The rows of a group lie close to one hidden flat surface of 12 dimensions, which may be shifted away from zero. Surfaces can cross.
In the rows, zero is written as 128.
Known rows, each followed by its group:
[167 117 109 143 139 133 147 134 160 138 166 146 104  84 195]
A
[ 81 184 149 135 187 138  81 138 125 106 146 114 151  96 145]
B
[127 183 160 136 100  92 136 157 105 162 125 109 139 124 114]
B
[103 176 139 178  88 165 173 115 139 175 196 196 144  90 177]
A
[145  97 117  75 123 117 122 107 132  80 131 188 124 164 125]
A
[124 126 113 141  95 222  92  86 113 107 103 152 143 162 103]
A
[130 140 134 128 139 106 227 117 105 174 142 154  70 136 161]
U
[127  89 144  92 200 114 122  97 123 153 180 110 148 171 163]
A
[131 113 153 136  73 128  95 130 157  68 125 163 165 116 112]
B
[190 177 131 150 118 121 137 127  99 161 155 113 145 106 164]
P
[ 80  95  88 159 156 145 172  78 126 146  73 134 110 167 106]
U
[170 149 107 128  67  64 134 134 141 100 122 124 197 115 145]
P
[100 139 126 193 110 147  71 153 104  74 121 124 136  94 109]
U
[138 130  95 144 147 110 148 126 187 120 109 140  63 101 153]
U
[127 134  51 142 109 189 167  99 159 105 113 142 155  85 111]
P
[150  89 120 132  96 152 122  78 138 107 140 154 207 152 129]
A
[136 145  99 110  88 106 154 101 140  83  70 134 167 147  96]
T
[151  95  80 136 101  83 145 169  97  78  53 101  82 118  89]
U
[146 109  77 149 100 114  89 114  95 119 126 193 153 157 120]
P
[139 140 165 100 151 104  98 131 136 130  97  86 107 152 117]
P
[130 144 146 119  87 145 166 109 122 141 163 158 139 140 103]
U
[157 124 163 122 102 153 134 159  57 133 139 146  94 122 136]
T
[100  95 109 107  68 130 152 139 165 188 127 145 119 164 133]
P
[105 126  59 127 116 128  99 111 136 167 120 179 118 179 129]
T
[106  85 121  88 105 127 112 135 123 138 175 155 141 172 159]
T
[123 125 182 166  97 125 110 118  98 174  85 108 124 179  85]
U
[166 130 153 134 109  81 122 145 109 162 139 140 137 135 137]
T
[121 147 153 161 106 158  79 119 186 143 153 179 140 110 126]
T
[ 84  87 110  81 149 145 199  96 106 139 175 149 131 170 117]
U
[118  66 138 169 132  68 120 132 129  81 144 150 145 122 184]
B
[127 118 111 127 149  89 137 166  48  91 125  93 136 105 147]
B
[157 183  98 196 168  94 111 108 107 123 131  97 135 105 146]
B
[124  67 145  84  99 136 201 129 152 128  96 130 113 137 111]
P
[135 148 148  98 142 125 144 103  80 163 146  97 173 174  83]
A
[111 135  78 163 110 128  97 106 193 112  86 159 162 109 172]
B
[158 107 156 169 131 108 161 143  91 153 130 127  68 117 191]
U
[111 140  97 165 111 112 119 166 165 116 122 135  67  88 149]
U
[157 151 105 128 119 120 161 118 112 176 130  88 126 145 117]
B
[162 160 129 153 135 159 139  75 107 120 181 143 131 143 129]
B
[128 109 151 117 135 120 165 143 104 151 134  87 139 127 102]
A
[117 143  98 124 114 116  57 131 131 116 119 152 120 163 123]
A
[118  62 116  95 138  69 145 166  84 101 164 103 125 134 135]
U
[136 104 124 161 149  60 130 130 129 139 137 100 135 137 161]
B
[140 147  67  87 131 157 119 135 149 114 148 129 112 117 104]
A
[174 122 120 119 170 116  99 120  79 128 178 117 145 138 174]
P
[ 99 102 130  98 115 148 112 161  78  92  87 123  87 145 114]
B
[132  89 108  55 159 103 143 138  94 130 131  73 106 178  77]
U
[151  64 166 119 129 119 125 177  96 119 121  96  85 116 140]
A
[162 146 149 127  90  80 188 145  80 127 133 129 163 112 131]
T
[134 141 203 113 154 111 111 104 123 156 144 151 101 176 186]
T
[ 82 168 157 166 141  98 116 163 124 136 124 107  98 103  93]
U
[128 127 149  95 131 154  99 116 144  91 102  99 124 149 128]
T
[125 106 127 122 168 112 115 147  70  76 128  71 170 111  87]
A
[119 147 107 151 106 161  66 103 174 102 119 190 145 129 111]
T
[133  93  97 105  83 112 175 129 151 142  89 147 158 126 167]
B
[114 144 177 133 147 167 158 121 163 190 163  69 161 105  82]
A
[127  73 146 141 140 135 107  92 182 104 123 140 113 153 133]
B
[156 187 108 132 120 152 121  96 118 179 180 124 173 146 134]
A
[140 135 131 190 131  52 139 128 121 155 115 129 122 130 164]
U
[194 150 115 105 131 142  74 117  91 111 165 114 173 136 115]
P
[159 161 189 117 141 157  92 126 118 126 165 115 127 124 139]
T
[127  78 184 180 152 125 147 119 111 168 145 205 101 118 144]
P
[107 177 127  80 139 144 149  73 156 145 126 105 136 184 159]
T
[123  60 117  76 127 109  58 149 146 132 126  97 133 184 163]
B
[136 144 115  88 184 129 127  99 152 124 126  82 124 150 175]
P
[130 127 221  93 172 103  88 125 142 102 117 113 125 144  93]
P
[ 87 145 134  94 184 102 134 117 139 122 182 140 160 131 106]
A
[ 84 147 159 128 166 121 115 127 118  65  61 128 113 119  69]
T
[135 104  73 142 169  70  89 112 104 107 135 122 131 164 172]
U
[166 151 159 149 140 142 125 142 118 174 171 122 128  94 130]
T
[162 155 150 136 130 163 152  87 167 122  85 142 104 122 150]
P
[ 30 132 136 145 121 131 112 175 117 133 186 125 128 115 136]
B
[ 78  83 110 127 126 100  93 160  83  87 126 157 105 155 179]
P
[172 139 137 119  77  97 185 140  99 131 117 113 157 116 122]
T
[135 142 113 192 161 169  36 122 118 161 144 163 119 125  97]
P

New rows. What belongs after each?
[130 166 114  74 138  99 161  97 171 157 153 124 143 164  69]
U
[117 139  69 130 159  89  95 103 138 169 100 129 145 176  87]
P
[126 168 140 126 103 106 127 155  90 138 125 135  65 142 117]
U
[127 100 107 120 123  76 107 147 122  71  69 110 102 148 198]
P
[143 110 179 146 158 183 133 103 180 135  87 172  85 105  77]
T
[103 108 167 183 133 137 139 124 150  91 155 139 185  63 135]
A
[158 126 153 121 148 101 145 140 139 127 196 145 139  93 168]
A
[101  99 161 103 167 140 181  65  89  93 123 181 155 167 106]
A
[226 104 135 103 115 125 130 142  98 122 145 132  91 125 173]
A
[ 96 156 120 133 152  34 132 150 134 102  72  81 154 113  88]
P
[ 97 101 103 173 128 100 145 153 112 101  95 172 127  84  92]
T
[136 200 122 139 100 116  72 130 148 113  89 115 131 132 120]
P
[118 176  73 125  78  73 131 159 173 162 135 123 106 132 102]
U
[102 167 124 103 134 125 151 107 110  78  75 150 116 141 109]
P
[136  60 145 104 133 145 149 160 102 170 112 141  76 134  66]
T
[113  77 162 163 111 213 139 113 128 145 120 135  94 132 134]
U
[108  99 124 129  81 153  92 151 139 137 164 165 154 129  98]
P
[170 122 109 142 139  78 134 110 126 157 111 159 142 143 113]
T
[128 165 130  95 164 124 173  86 167 180 117 116  98 168  76]
U
[181 122 144  83 101 163 137 150 131 152 142  66 106 132 184]
P
[109 154 111 110 179  60 153 126 109  96 159 169 134 117 133]
A
[ 79 169 118 110  83 122 109 109 178 133 128 140 164 163 131]
T
[ 94 118 145 125 184 157 171  88 145 173 177  88 183 126 112]
A
[129  97 165 148  73  95 106 157 140 198 146  84 170 155 131]
A
[ 77 140 135 125 110  80 133 165  75  96 125 128 127 133  71]
U
[154 108  93  81 135 156  93 103 122 105 113 149 145 168  67]
T
[131 115 138 131 105 140  88 173 123  71  94  90 110  99 137]
P
[166 184 106 101 134 142 107 113 138 128 172 122 167 120  96]
A
[122 177 157 140 155  46 127 128 102 147 163 107 166 137 127]
B
[108 111 145 171 142 118 123 171 108 128 134 129 111  80 148]
T
[116 153 136 122 165 161  95 117 134  87 109 144 145 107 160]
B
[161 151 110 110 163 131 158 102 136 101 146 129 154  97 101]
A
[130 165 104 137 101 140 111 144 139 122  75  96  79 127 189]
P
[157 128 120 119 127 174 124 109 160  47 100 129 185  72 111]
B
[ 72  86 144 148 152 213 132 111  89  91 134 149  99 132 118]
U
[ 55 117 133 109 124 192 144 114 122 139 209 161 168 134 130]
A
[103 120  87 189 124 122 166 128 130  94  92 167  91  92 149]
U
[105  81  98 149 117 137 110 144 177 118 119 154  58 128 170]
U
[140 156 144 165 147 165 123  87 137 134 136 144 115 127 134]
U
[121 140  96 122 155 142 114 102 126 103 114 111 129 144  77]
U
[196 116 119 174 119 118 101 124 164 157  92 120 117 113 160]
T
[ 63 104 136 174 205  68 159 109 103 144 113 126 113 144 150]
U
[126 107 161 161  83 101 178 107 118 146 199 170 130 151 148]
B
[187 173 100 105 158 100 145 128 106  86 138 116  99 106 115]
U
[ 76 144 152  79  89 134 137 170 110 148 123 131 137 139 116]
B
[117 168 146 181 137 105 118 148 125 124 156 112 149  82 151]
B
[133 164 189 133 115 107 120 133 169 118 118 117 132 109  49]
U
[111 116 151 137 133 129 120 113 172 127  59 167 100 138  57]
T
[129  93 106  99 187 151  90 106 112  91 123  91 144 151 106]
A
[ 87 115 123 179 164 103 153 114 155 131 121 131 127 110 132]
U
[143 167 167 133  77 136 188 112  89 153 168 164 150 134 103]
U
[180 179 104 153 173 151 113  72 109 134 122 177 130 130 129]
T
[175 126 118  71 186 148 129  85 119 135 141 102 131 163 113]
A
[124 138 111 112 173  71 100 159  60 171 157 114 137 147  79]
T
[135 144 109  93  96 162 144  91 148  91 144 135 181 137 140]
T
[113  78 182 163 112 100 156 146 115 159 153 126 153 122 165]
A
[171 127 129  83 124  97 221 101 154 147 105 160  66 150 121]
U
[145 100 166 160 106 135 153 151 152 129 126 106 126  80 186]
T
[170 131 126 123 158 170 172 116 143 119 190 100 168  60 129]
A
[177 135 178 100  79  97 126 139 217 181 167 115 167 125  99]
A
[118 185  71 102 103  66 147 126 144 150  90  89 156 158 119]
P
[127 172 140 153 108 124  96 133 118 141  95 138  80 144 168]
P
[135  82 112 138 139 155 102 127 133  89 134 142 162 102  80]
P
[171 133 109 156 158 141  77 125  98 131 151 164 132 111 124]
T
[103 116 134 102 161 151 155 161  75 164 169  69  98 132 145]
B
[ 80 142  79  82 108 141 141 121 138  87 112 120 131 147 160]
P
[113  74 134 114 163 129 168  89 141 108 176 161 155 135 184]
B
[152 186 142 133 127 182 153  83 102  87 106 163 111 121  70]
U
[ 93 183 134  87 169 121 104 135  73 114 138  74 128 157 118]
T
[ 94 163  66 136 121 163 151 111 122 131 111 117 121 132  82]
B
[100 135 133  92  91 140  94 145  79  63 128 133 135 157 137]
T
